The rows of a group lie close to one hidden flat surface of 14 dimensions, which passes through zero. Surfaces can cross.
Some rows, each with its group after it:
[-24  -9  -7   2 -27  28   0  -6 -20  31  48 -49   3  23 -17 -31   8  -6
  18  15  -6]
V
[-22 -14 -20  -3  -7 -59   2 -10   5 -16  13  25  -5  -2  14  33  -8 -36
  17 -46 -25]
T
[-51  12  43 -51 -11  21  35 -43   3 -28  17  37 -37 -15  52  31  -7 -32
 -16  15 -66]
Q
[-15 -10 -32   6 -31 -12   2  -1   0   8  41  -4  10  94   9  -1   1 -24
  10 -66  -4]
W
[-39  -2 -37  12  -6  31   4 -25  33 -10  32  -7 -34  41 -26 -36 -40 -37
  19 -31   6]
W
[ 42  30  34 -67 -13  40 -65 -30  41 -39 -39  75  15  55  27  55  28  35
  -8 -21 -31]
V
[  6  13   9  53  -3  22 -27  -7  -6  11  25  40  18  36 -15 -43 -53   9
 -59 -45  26]
K
[ 15   6 -20 -35 -26  30  49 -28  22 -31  31  -3  -3 -46 -50  17 -88 -29
  -3 -30  48]
Q
[-41   2  -1 -29   9  27  12  -7 -17 -35  -1   9 -20  61  65 -33   1  15
 -56  17  27]
Q
[  8   6  -6   9   7 -41  28 -31  15  22 -29  -5   1 -34 -27  22 -40 -26
   4 -67 -29]
V
[-31  30  73 -32  -8 -13  29  25  38  -5  36  45   8  -9 -18  24   5  11
 -21  21 -26]
W
[  3 -15  23  63 -29  85   7  11   0 -41  30  22  37 -12 -41  -1 -15  53
   3 -36 -47]
V
[-37 -25  21  64 -25  42 -12  11  -1  25 -13 -14 -30  48  -6  -5   8  44
   9 -16 -23]
Q
[ 42  13 -54  15  51 -37 -30 -50  16 -15 -28   1 -31 -23  -5   8 -11  -4
   8 -32 -42]
V
[-35  -8 -24 -69   7   4 -85  30  32  -9  16  -6   5  -5  28 -76  -7  18
  33  38   7]
Q
[  3  23 -11  27 -44  45  70  51  42  38  13 -43 -14  36  23  -5 -38  35
  15  -7  48]
Q
[-30  33 -16   4 -20  15  50  69  23  16  -5  -8  20  33  23  20 -20  27
  13  12  45]
V
[-18  16  15 -36  26  26 -57 -36  10  25  12  -5 -47  11 -37 -27 -19  -6
 -11  38  -7]
K
[  8 -21  -7  -2  -1 -21   3   7 -44  32 -31 -60  -9 -23  60 -15  66 -14
  24  67  16]
K
[-27  17 -59   6   4   0  -1 -94 -44 -37 -55 -52  30 -15  14 -22  50  37
 -24  -1   2]
W
[  6  13   0  -4  11  -8 -58  24  48 -18  14  59   7 -36  -2   8 -46  29
  18 -34 -57]
K
[ 61  33 -22  15  -2  24  19  49  24  41  -2 -34  16   9  47 -15  -6  37
  20  10   8]
T
[ 28 -16  25 -13  27 -45 -26  31   9 -11  56  40 -33 -42  47 -23   2 -35
   1  36 -30]
V
[ 46  34  29 -43 -16   3 -14  -6 -47  32  17  -2  52  12  48  41  62   9
 -14  41 -28]
K
[ 15  10  26   0  -7 -24   5 -47  -7 -17 -11  33  -4 -88 -19  63  20 -51
  16  31 -13]
Q
[ -3  48  -6  26   5  -8 -28  25  53  45  -3   1  21  -8  40 -53  36 -13
  51  42 -16]
W
[ -2   7 -22 -41   2 -40 -35 -10 -16 -10  20 -19  19  50   3   6  50  46
 -18  -1  -2]
W
[-59 -59   8   2 -25  27  11 -50 -29 -67  13  -3 -65   6  79 -28  31  -9
 -14   8 -29]
T
[-31   5 -51  72  10 -16  12 -25   4 -21  24 -22 -32 -25 -51  -3  25 -27
  38  37  19]
T
[  2 -13   2 -42   8 -30  -7  29   9 -20 -10   7  28  39  15  41  74  16
  41 -17 -77]
K
[-29 -18 -10   3  -9 -75  -4  25   6   4 -31  31  35   8  22  19 -19 -15
   7 -77 -10]
T
[-21 -30  32  12 -24  30  25  30 -24  -1  17 -12  -2  28 -27   0   6  21
 -21  16  39]
K
[ 24  34  17  26  24  12  35  46   7 -19  58  23  16 -68 -36 -12 -44  25
 -40  46  26]
Q
[ 40   9  -9  31 -10  24 -43 -42 -12 -24 -24  36  41 -87 -28  14 -59  21
 -20 -34   8]
K
[ 23  57  27 -23 -49  88  -8   5  49  16  26  26  10 -29 -37  50 -44  14
  33  39  23]
T
[-37  -1 -14   1  99   6  10  43  -2  -5 -66  21  13 -27 -44 -38 -41 -47
   2  12 -24]
Q
[ 27 -18  -7   6  27 -40   9  40  27  59  45 -54 -49 -33 -52 -32 -53   3
  19  -7  -6]
W
[ 42 -28  -1  45 -42  39 -35  -4 -46 -31 -10  24  39 -12   8  52  -2  51
  -9 -32   4]
K
[-53  56   7   3  11 -22 -10 -35  49  -6  49  33  19  37   6 -45  40 -16
  -1  -3 -69]
T
[-58  -2 -55  56  28 -14  48  -8   1 -26  -4 -19 -19 -38 -56 -18  -8 -61
  31  26  37]
V
[  7  33 -40  55  16  17  -1 -60  -4  33 -28 -24  -4  57 -24 -11  40 -51
  19   1   2]
T
[-14   9  41  28  13  27  46  22 -52 -20  -5  58  16 -31  45  46  -7 -33
 -36  31 -25]
Q
[ -3 -42  22   8 -25 -21  -2  20  23 -12 -31 -32 -27 -42 -27  25  31  63
  34  12   7]
V
[ 24 -37  30 -63  38  38   1   7 -47 -53  10  24 -11  36  19 -11 -15  14
 -68  -4 -17]
T
[-34  15 -18  33 -21  20  52 -33 -38  -6  12 -33  -1   5 -20  13  -3  13
 -35  12  44]
W
[ 10  12  -5 -28  -3   6  57  22  33 -36 -14   8  -1 -54 -26  56 -14 -12
  35  17  17]
V
[-24 -20 -45  63  -7  18 -38 -26   1 -36  33  -4 -28 -40 -67   1 -18   8
  32   8  12]
K
[-25  -9 -36  -3  17  21 -21  30   5   4   8 -18 -50  11  57 -37 -25   4
  17  34   5]
V
[ 32 -40 -54  22  12 -35 -29  21 -10  -8  32 -28  32 -20 -10 -31   3  10
  40 -54 -51]
K
[-51  -7 -15  62 -49  35  27  -1  -4 -65  40  40 -23   8  68  11 -15  18
 -15  -2  20]
T
[ 45  19 -38  11   9  35 -75 -15 -50  52 -42   9   3  38  57  37 -32   0
  -4 -12 -10]
W
[-37  44 -61  76  29 -68  16  -7  24 -10 -26  24  33  31  61 -49  46 -47
  12 -16   0]
K
[ 19 -27  19 -19  33 -85  11 -34  10 -28  -4   7 -63 -12 -24  14  10   0
 -44 -17   7]
Q
[-51 -24  27  10  52  26   0  80   0  40 -12  -4 -48  19 -15 -56 -49 -14
 -10  45  23]
K
[-10  29 -20  59  13 -32  34  20 -49  57  13 -11  48  58  -9  -5  12 -48
 -23 -10  31]
V
[-31 -28  19  14 -22  29   1 -86 -55 -49  11   1 -38 -12 -53  30  26 -22
 -36  36  39]
T
[  5 -13  57   9  16  36 -28 -17 -27  10 -19  47  -2  -7 -89  52 -34 -17
 -20 -16 -29]
W
[  4  -1  69 -57   6  10 -46 -12  -7  30 -37  19  -9  -5 -12  12   2  17
 -32  27   1]
T
[-16   7   8  37  61  25 -30  15  -2 -17 -10  16  12  -6 -78 -45 -12  40
 -33  17  -5]
Q
[  2 -68  -3  14  30  33 -29  13 -48 -17 -53  -2  14  19 -58   3 -15   9
   1 -50 -22]
K
[-84 -11 -12  32   5  35   0 -25 -21 -40  40  25 -29   4  23 -38 -22 -34
 -15   9 -26]
Q
[ -7  11  17 -21   2  57  -2  -7   1  -4 -28 -13 -32  25  -9  16   7  38
 -15  47  28]
K
[ -1  -7  43 -62  -4  23 -65   1  25  30  23   9 -36  30 -18  -7  13 -10
  26  38 -16]
W
[ 48  -7 -12  53  55  15 -40  13 -41  52 -64 -11 -44 -26  25 -24 -28 -24
 -13  50  46]
Q
[ 23  -1 -19   8  -9  37   0  18 -33 -56   4  67  45  -9   9  76 -44  -3
  -8 -36  -6]
W
[-29 -43 -22 -13 -20 -48   4 -80 -18 -63 -33  -8   8 -39 -40  19  31 -26
   8 -47   7]
T
[ 29  -4  27  32 -29  36   4  -3 -13  59  -6 -32 -12  -3  -3  31   2  10
  26  -3 -34]
Q
[-30  22   7 -34  -9 -29  29  19  35   3  18   2  35 -13 -27  15  12 -14
  35  -4 -28]
V
[-22  -6 -32 -12  56 -87 -19  -6   7 -25   8  31 -24 -25  20 -23  23 -83
  18  22 -13]
V
[ 23 -19  23 -16 -54  -9  35   3   1 -21 -60  -4  10 -13 106  20  21  42
 -16 -26  28]
T
[ 38  17 -29 -23 -19   8 -48 -18   2  30  23 -19  -3   0 -24  41  -6   9
  38   5  -9]
T
[-34   2  13 -25  26 -87  15  22  14 -15  10 -26  21 -10 -24 -27  54  75
 -29   7 -22]
W
[ 20  52   0 -21 -11   3  34 -41  11  19   6 -24 -14  41  79 -31  13  22
 -54  11  25]
W
[ 50  69 -32  -6  36 -34 -70 -11   5  37  66  12   7  34 -67  22  16  -2
  -7  49  21]
W
[  30  -29  -76   27    1   -6   17  -23  -11 -100   -1   -8   -3  -10
   -4   37   37   20   31  -22   -2]
V

New rows, each followed by its group:
[ 29  10   0  30   7 -28  37  53 -23   9  37   0 -22  40  44  40  39  13
 -16  39  25]
T
[ 65  10  34  -2 -29  -5  41  18  40 -16  58   0 -48 -11 -10  73  22  46
   7  26  -5]
K
[-35 -50  -7   6  -7 -14 -13 -22   1 -15   5   0 -54 -17   5 -15  -3 -60
  36  -4 -11]
V
[-20  23  -6  29  47 -10   6  10  20  33  12  20 -24  15 -19 -24 -31 -62
   7  -1 -24]
T
[  2  12 -23  12 -11   9 -31  13 -26  23 -13  -6  50 -49   7  36   1  14
  43   3 -41]
W
[  5  26  33   9 -12  69  26 -10   1 -48  15  30  45  18  -9 -17  -1  50
 -57  -5   5]
W
[-16  24  18 -33  24  22  19 -47  -2  23 -19 -47 -11  14 -21 -17  48   0
   2  31 -53]
Q
[ 46 -16  23 -34   9  45 -25 -35 -30 -79   7  16  33 -39 -28   6  46  42
 -27  30 -19]
V
[ 14  46 -27   2  40 -31  20 -37  44 -23 -30   4  35  17 -23 -42  21   4
 -19 -39 -15]
K
[-66 -14  -8  12 -22 -23  54 -13   6  -8   3 -38 -16 -20 -10 -13  17 -14
  16   7  13]
W
[ -8  11   7  26   2  49  12 -24 -38   1   6  34  33 -22 -12  32 -31 -51
   3 -22 -62]
Q
[ 78   8  12 -26  30   3 -34  16  -7   2  47  -6  -8 -25 -68   9  -6  37
 -26  47  25]
W
[ 21 -32   5  12  10 -37  -8  17  56   2   6  16 -60  -5  15 -22 -54  -1
   9 -60 -21]
K
[-14 -20  14  20 -33 -55  16   8  17 -27 -18  35  13  17  29   7   9  16
 -27 -50  36]
V
[-22  -4   0 -58  44  26  18  44   6  -3 -54  -7  -2 -64 -26  21 -44  -7
  33  31 -20]
K
[-16 -32 -13 -24  -6 -27 -14   0 -18  13 -14 -20  35  46   4  -2  42 -20
  34 -49 -53]
Q
[ 60  31  54 -18  24 -12  35  18  43   3  -9  46  27 -12 -19   4 -52  20
 -52 -55 -17]
K
[-51 -38  41  41   1 -26  -4  29   6 -56  15  42 -29  13 -19  -4  15  58
 -44  -2   9]
Q
[ 35  -4 -58  78  39 -40  -4 -15   8  -3  16 -26 -33  12 -11 -37  29 -18
  18  -7  -8]
K
[ 35   4  26   8  10  58 -55   4 -26  42  10   8  34   2 -24   6 -26  22
   1 -24 -81]
Q
[ 80  10  57 -44   4  10  15  -4  30  37  -6   2 -75   3  33  27 -39  14
 -35   2   2]
K
[-50 -43  16   2 -21  80   1 -32  -7  -5 -47  -1 -43 -20 -44  20 -60 -29
  21 -21  -5]
Q
[ -3   2  27   9  35 -18  -7 107  10  57  -5  28 -20  14  20  13 -43  -7
   6  23   3]
T
[ 52 -17  -7  60  16  10 -21  -6 -55   5 -33  41   7 -22   2  60 -26 -34
  -8 -30 -15]
K
[-42  -8  16 -18  -9   0 -72 -71  -3  11  -7  12   6 -15 -31 -59 -26 -23
 -26 -22  11]
K
[ 38  11   2 -16  42  26 -24  -6   8   7  24 -12 -50 -43 -73  28 -20  12
  16  48 -26]
K
[-61  25  40  -9 -32  38  21  -7  59  -5  -6  46  15 -42  21   2 -10 -53
  54   4 -58]
W
[-66  24   9   4 -42 -21   7   3  40 -40  22  56  65  13   7   2  11  12
   3 -50 -23]
T
[-10   7  26 -54 -29  34 -20 -47  23 -15   2  -2  -6   5 -18 -12  10  11
  -7  15  12]
V
[-24 -63 -29  10  -1 -57 -23  13 -45   0  40 -21 -76 -19   1  45   3 -26
  35  20  -5]
T
[-17  -5  14 -55 -44  36  38 -30 -12 -15 -27  -3  30 -50 -19  56   1 -49
  40   8  -2]
Q
[ 26  34 -41  40  18  41 -20  16 -56 -12  55 -19  71  64  18 -47  40  68
 -50  19  -2]
V
[-18 -25  -2 -17  31 -18 -12  41  22 -10 -12  -7 -75  11  40 -53 -32  31
 -31  32  61]
Q
[-34  12  15   1  35  31  58  44  -4 -11 -12  14  13   0  -5  -8 -28  -4
 -19  10 -17]
Q
[-25 -27  -2  11 -30  48 -46 -32   2  14  32 -10 -11  47 -33 -15 -35  23
  16 -74 -65]
Q
[ -7 -15 -32  30 -60  44 -22 -36 -20   0  62 -31 -18  31   1 -33 -41  22
 -19 -21  57]
K
[-27  23 -22 -57   4   5 -11   9  40 -53 -26  26  33  19  25  12  10  45
  15 -22 -36]
V
[  0  33  24 -35  48 -49  40  12  27  16 -12 -38 -18   2   0 -24  68  28
 -15  63 -11]
Q
[ 34 -24  60 -90 -18  43  20   0 -24  44  -7 -41  -3 -61 -12  36 -31  -3
  14   9 -44]
V
[-16 -50  11 -37 -39 -36  15   1  12   4  39 -59 -10  10   0 -53  28  13
  14 -18   8]
K
[-30 -57  19 -44 -60  22 -24  -8 -23   3   1 -15  27  27  67 -26  -9  16
   5 -69 -48]
T
[-47  37 -33  20  -4 -22   8 -12 -18   5  19 -10  -4  35  -1  25  24   3
 -16  41  49]
W
[ 45  32  33 -18  -4  17 -30 -26  -4   1  10  27   7  38  -2  49  45  32
 -22  17 -30]
K
[ 17   4  42 -32 -24  71  37 -73 -40 -21 -27 -12   3 -25   9  19 -13  27
 -62  -6  -6]
W
[-29  -6 -20  -8 -30   6  44  49 -17 -29  25  -8  98  27 -16  -3  29   7
  20 -23   8]
Q
[-13 -37  13 -20 -17   0  40  26  14  -6  12 -25 -44   1  -2  -6 -33  19
  -7 -10  29]
Q
[ 30 -15   1 -13   4  41 -27  -6 -15  11 -38  37 -43 -14  43  28 -95 -37
 -14 -24  19]
Q
[-22  32  -4  30  11 -37 -14  -4  48  51 -17 -18 -28 -14  40 -38  22  -8
  35  23 -30]
T
[-21   2 -16  -4   9  10  15  21  -6   6  14 -34 -10  44  34 -51  10  18
 -15  17  16]
Q
[ 44  12  -7  39  44  23 -15   6 -44  16  -8   9   4   4  -1 -21 -24   8
 -51  16  17]
Q
[  1 -22  -8   4  42 -81 -40   8  17  -5  15  18 -12 -49 -34 -15   2 -27
  22 -14 -46]
Q
[ 35 -17  21  28  -4 -39  46   7 -20   4 -30 -23  14 -32 -51  44  46   2
   1  12  35]
Q
[-28  -9  20  38  10  -5 -10  37  16  25 -30  19 -73 -17  71  -1 -10 -11
  15  44   2]
Q
[  -5  -25    8   28   13 -103    7   -5   -6  -41   -3   23  -23    0
   10   14   68    3  -28    8   27]
Q
[-34 -21 -16 -46 -11  34  32  47 -21 -23  47 -10  36  45  31 -39 -35   6
 -15 -31  -9]
Q
[ 18  -1  39   0  23 -29  39 -13 -27 -35  27  16 -15  -4 -14  15  20  29
 -77  11  -1]
Q
[ 62 -15  43 -45 -11  22  39  14 -36   1  24 -15 -18  -5  17  25 -32  41
 -66   6  28]
Q
[ 42  23   9 -29  17 -17   2  23  22  -5 -23   1  20 -33 -31   8   8  27
 -12  38  52]
Q
[-10 -31  67  -5   1   6   2  26  29  -5 -48  41 -13 -15 -13 -18 -54  22
 -39 -39  18]
K
[-14 -34 -31 -10 -43 -17  13 -14   0 -46 -49   3  41  26  50  20  30   3
  27 -73  -7]
T
[-28   2 -39  77  -5  -4  -2   6  22 -37  45  19 -19 -60 -51   4 -38  -6
  31  11  22]
K
[-21   7   8   0  -3  61  83  54 -37  15  16  -8  50 -30  -3   6 -65 -31
  -5  -4  -9]
V
[ 25   5   5  22 -23 -25 -10  20  43 -27 -14  35  -7 -40 -25  30 -18  30
   1  11  85]
Q
[ 23 -58  51  11 -45   8 -28 -23 -44 -13  -3  12  18 -13 -32  31  20  24
 -24 -28   5]
K
[  4  33  44  13  -8   4  39  42   9  56  -7  -8  43 -10 -68  42  10  12
  12  17   2]
V
[ -4   9  -3  12 -15  33  15 -31 -44 -17  -2  35  27 -95  10  45 -16 -95
  28  43   2]
Q
[ 42  13 -15 -60  50  -3 -40   0   1  10 -21 -31  23  24 -35 -49  10  40
 -28  16  25]
Q
[ 14 -12   0   2 -21  18 -19  22  -7  30  55 -18  21  24   2 -15 -18  23
  13 -41 -50]
Q
